All groups share one centre, and each spreads out both ways along 15 directions, with some noise.
(in the rows, 100 means zero)
Known rows, each followed by its group:
120 114  89 109 102  76  95  93 120 110 118 108  79 109  67  97 115 110 : katom
 87  65  67 135 136 112  64  94 110 118 113 136  81 104  97 113  77 120 : gasel
126 112 129 110  94 119  93 103 112  82  95 114 104 115 112  94 103  90 : katom
 84  96 100 100  81 115 111  83 100  65  87 108 102 136 142  70  95  85 : nusur
 93  89 108 119 127  88  91 110 104  80  96 101 145  94  82  89 112  99 : sabis
 58 122 108  93  96  89  61  99 106  96 107 111 118  75 108 109  99 101 : sabis
109  98  61 101 128 134 108 117 107 106 124 119  98 103  74 101  94  80 : katom
128  99 124 100  49  85 123 109  90  90  47  83 120 104 122 135  99  97 : gasel
105 117 112 108 109  95 114  95  91 101  63 115 106  91 114 125  91  66 : gasel
103 105 110  95  74 102  69  76 109 114  88  92  93 105  88 106  84  92 : katom
 51 102 102  93 105  97 110  71 110  95 103 110 136  96  61 134 108 112 : sabis
164  62  98 117  83 105  87  91  96 106 115  90  76  96  93 111  88 112 : gasel
134  54 119  92 126 120  68  76  95  67  74 103  97  76 120  87  90 117 : gasel
111  98  70  82  62 112 108  98 103 101 152  87 121  92  57  89 120 100 : gasel
100  81 112 115 118 118  95  91 108  80 116 116 115  61 113 107  96  84 : sabis
131  88  96 114  98  76 149  96 115  92  90 115  84 112  97 123 122  77 : katom
 96 136 103  97 105 103 129  89  89  87 101 101  99  73  80 108 114 122 : sabis
 83  71 106 104 100  81  93  85 121 122  89  84  67 103 113  93  92 131 : katom
102 120 127 133  98 113  96 111 121  91  76  96 110  82 110  70 103  99 : nusur
119  98  95 100 141  84  96 121  92  72 105 103  91  97 105 134  78  86 : gasel
107 104 152 120  89  94  86  95  89  93 104  83  78 121  77 109 106 115 : gasel
106 109  77  83  98  70 117  90 116  33  83  86 123 130  95  56 112  68 : katom
 85 107 103 101  84  84 103  89  76  82  90 106 111  93 121  83 123 113 : nusur
125  53 121  86 132 130 112 106  64 113 123  77 111  95 118  77  93  96 : nusur
 95 124 110 106  82 109  99 103 105 123 100 111  92  98 100  99 111  96 : sabis
104 143  97 119  89  95  92 116 106  91 107  98  88 118  81  71 113  99 : katom
122 119 105 109 109 117 129 101 139 105 139  90  97  77  93 112  83 123 : nusur
111 106 105 100 100 141  84 109  89  97  77 125 119 108  70  92 121  84 : nusur
 88 126 141 100 104  75  88  16  78 105  84  68  57 106  95  51  90 120 : sabis
 86 115  69 109  78  96 129  74 110 132 106 121 125  97 108 116  90  59 : katom
101  95  79 107  40 102 133 110 120 111  81  91 136  98  96 105 114  93 : gasel
 87 126 108 108  95 126  77  92 105 114 121 110  78 114 104  86  84  91 : gasel
111 113  86  55  90  97 121  73  98  75 119  70  91 121  69 113  82 124 : nusur
121 101  55  64 132  78 107  87  92  91 116  59  93 138  73  97  52  97 : nusur
 95 108  97 100  72 140 109 105  94  69  89  99  78 113  89  84 111  80 : katom
 85  86 124  81 134  81  54  84 108 107  71  96 106 100  74 106  98 131 : gasel
 59 128  96 111  97 147  84 108 116  95  97 105 125  65  99  82  86 106 : sabis
106 112  87  76  67  83 102  90  72 105  91 115 109 119 115  93 125 102 : sabis
106 119  50 113  79 107 124  92  87  79 107 108 122  96 108  75  97  62 : katom
100 107  97  80  92 104 117 118  71 121  86  88 103 104  80 101 117  65 : nusur
113 103  57 125  89 115 110  99  66 140  73 115 105 108  73  88 111 124 : sabis
 79 104 108  63 135 123  88  83  57 106  95  95  86 112  77 114  79  78 : nusur
 88  66 140  68  57  92 122  68 168 106 115  94  98  81 129  78 140 101 : gasel
108  64  60  78  96 110 135  71  87  87  65  85 102 130  90 101  83  91 : katom
108 133  94  86  63  79 114 124 112 110  68  98 107  92 142 100 103  79 : sabis
 78  72 104 104 108  87 102 103 108 110  95  94  85  68 106 108 112 125 : katom
100 106  98  78  55  86  88 132 105 115  97  83 108  98 118 123  94  97 : nusur
 55 113  92 126  96  99  92  99 116 131 120 141  74 107 140 120  85  73 : gasel
 96 126  89 104  68 146 123 134  86 106  99 100 116 100  91 101 105  84 : gasel
 91  65  95 112 101 107 101  77  80  98 114 107  95 120  68  93 122 114 : sabis
 73  91  99 100  90  92  89  86  79  85 110  97 104 109 102 121  88  85 : katom
110 118 118  50  96  91 104  73 107 115 140  90  66 139  81  98 108 126 : sabis
116 129  80 104 115 139 122 127  69  77 100 114 135 122 118  71  97 121 : katom
121  91 123 126 116 105  91  89  99 138 126 122 123 141 108 109  83  85 : gasel
119 104 118 105  81 128  77 105 106  82 114  96 100 125  84  83  97  78 : nusur
133  98  74 143  70 109 128 101 110 113 107 141  88 109 120 119 106  81 : katom
115  93 107  84 111  99 112 113  83 111 114 102 140  96 134  91 101  77 : gasel
105  88 137 103 107  91  95 126 141  86  83  89 118  81  98 109 109  81 : sabis
 99 135  85  43  76 114 102  87  85  71  69  96  60 109 105 101  97 116 : nusur
 71 104 102 145  89 137  78 100 134 116 116 131  90 128  82 111  87  84 : gasel
 89 150 133 111 103 126  98  92  95  88  80 101  75  46 102 123  88 115 : sabis
 72 115  94 117  98  97 107  94 139  86  90 102 105  98 118  77  92 101 : nusur
122 107  92  88  91 121  80 127  67  93 104 110 105  89 115  97 103  65 : sabis
133 140  90  98 126 109  91 107  62 100  95 131 111  98  66 124 107  88 : nusur
106 108 110 103  97  86 111 109  87  77 116 113  91  90 104 107 131 124 : katom
 92 128 105  76  99 141  99 101  88  96  77 107 106  91 122 112  79 135 : nusur
128  97  53 111 100 110 113 136  86 140 110 114 126 117  71  88 117  87 : sabis
 94 105  92  92  85  94 104  92 100 104  71  88  75 111 111 114  77 110 : nusur

New rows, each followed by its group:
116 100 110 118  72 102  94 112  82  71  98 107  73 138 140 101  96 112 : katom
120  82 128  90  98 119  93  84  92  98  76  85  79  91  86 107  93  81 : sabis
 72 113 113 108 115 115  76 127 105  96  88 105 123 131 104 102  82 111 : gasel
107 124 116 139  93 144 103 112  84 107  75 113  96  91  78 113  94  53 : gasel
 73 109 109 107  83 119  81  75  91  57 101 106 113 119 109  49 112 112 : nusur
120 110 116  78  93  85  85 101  98  58 105 113 114  89  84 117 134 119 : katom
113  93 107  97  91 132  73 109 112  99 102 112  92 102  94 122  87  93 : gasel
146 111  89 110  94  92 114 118  76  90  69  88 111 114 118 123  70  96 : gasel
 87 140 106 115 106 117 123  69  61  74 123 110  89  98 108  83  99 110 : sabis
 98  99 118  94  78  84  92  97 102  98  90 105  67  86 120 128 108 106 : sabis
 95  85 132  90 124 124 112  73 101  95  77  88 111  92  81 113  92 120 : nusur
114  57 119 132 129 124 105  64  88  66  93 114 109  74  98  99 104 120 : sabis
109 111  89 103  91  88 120 121 116 105  91  96  95 100 118 113  93 103 : sabis
102 109 119  80  92 142  99  91 123  94 134 106  91  78 109  78 107  94 : sabis
112 118 121  73  79 115  96 100 110  87 118  89  90 121  92 106  98 115 : gasel
128 133  66  71  97  95  77 109  74  67 109 103 120 122  77  79 104  92 : nusur
 78 129 113 121  83  69 112  84 100 110 101 105 107  87  63 141 116  98 : nusur
 99 100  65  78  94 110 101 114 108 127  99 114 122  88 143 122  68  85 : katom
116 108  76  69  75 116 105  97  81 121  67 107 153  78 142 128  69  94 : katom
114  82 104  93  99  92 109  63  74 122  89  89 101 102 137 108  72 134 : katom
 78  85 147  92 116  84  99  56 120  65  96  77  95  91  79  94 110 120 : sabis
 88 115 103 107  88 133  76 104 126 149  75 108 124  78  82  98  93 110 : katom
 95 112 100 103  93 101  84 108  74 155 111  98  94  88  83 100 106  88 : gasel
 99  84  87  98  88  60 112  87  93  95  86  83 103 100  93 105 109 140 : gasel
105  77  87  98 109  97 105 121  85  72  96  86  87  89 117 107  89  69 : katom
 95 128 109  66  90 115 103 105 101 108 110 113  93 119  81 151  98 124 : sabis
 77 125 114 103  97 107 112  98 114 114  86 104  96  85  87 128  96  94 : nusur
135 104  57  97  74  91 116  99  86  47 122 124 101  99 162  78 109 116 : katom
 62  99  60 127 107  81 109 118 108 106 115 111 105 109  98 111  97 110 : gasel
112 112 135  80 105  98  88  66  95  81  97 100 116 105 115  76 105 104 : sabis
125  97 128 127 111 109 113  87  86 111 101 119 105  82  72 101 133  77 : sabis
104 120 111  82 101 101 113  76 109  89  80 108 128 101 126 118  79 109 : sabis
128 100 116 137 100 113 103  93 103 110 111  88  88  88  66  89 105 126 : nusur
 77 119 127 110 101 109  64  78  95  87  68 110  74 111  87 113  86  88 : nusur
114  69  98 100  97  90  92  81 127 100 103  96  80  98  73 117 102 118 : nusur
 91  70  99 140 121 110  30 105 101  99 118 150 132  60 143  73 113 153 : nusur
 85  87 100 116 122 135 137 109  81  84 106 106 120  80 116 101  95  57 : katom
 75  73  92 100  85  93  80  66 144  81 104 109 101 102  83  87 112  83 : katom
 78 110 139  86  70  85  44  80 112  96 103  98 103  79  94 112 109 114 : katom
 69 120 143 100 123 130  80  88  65  87  92 128 122  89 105 104 108  76 : nusur
106 107  76  94  77 131 118  68 107 151  87 126 114 122 107 112  82 125 : katom
135 145 102  65 112 111 145  98  93  82  77 100  97 102  71 129 101  74 : nusur
104 113  83 122 111  82 107 113  87 117  89 109  67  95 109 129  81  90 : gasel
143  89  91  83 108  98  79 127 101  98 131  76  88  92 114  90  76  96 : gasel
110  96  91  91 121 124  85  96  96  93 108 106 122 117  90 106  76 106 : nusur
 61 105  78 106  58  90  91  73 101 125  75  81  99  92 117  70  90 130 : katom
 89  89  96 110 122 131  93 109 115  81  79  85 151  43  83  76  90  65 : sabis
 90  91 142  97 126 128  96 119 116 129  81  81  85  76 123  93  82 103 : katom
 98  98 119  94 103 125  76 110 101  80  74  93 125  86  84  81 110 111 : sabis
108 105  98 113  76  83 114 108  90  54  62  86 113 100  96  78 124  92 : katom
 86 111  76 103  65 108 101 128  91  91  98  57 111  97 105  46  99 128 : gasel
155  94 129  94  76 143  73  71  57  91 103 108 133 131 119  92  79 104 : gasel
 70  85 119 107  89 116 109  81  96  93  67 107 147 111  96 104 111 115 : nusur
 87  86  95 103  54 154  89  80  85  83  96 119  88  86 107  90 119 146 : katom
 81 108  81  73  71  92 107 104 157  70 121  89  93 111  81 112 103 115 : gasel
113 105 105  81  95 134  96  86  76 118  97  92 103  71 121 100  76 108 : katom
 95  96 120  89  93 118  92 104 121  74  84 100 102  86 108  83 117 101 : katom
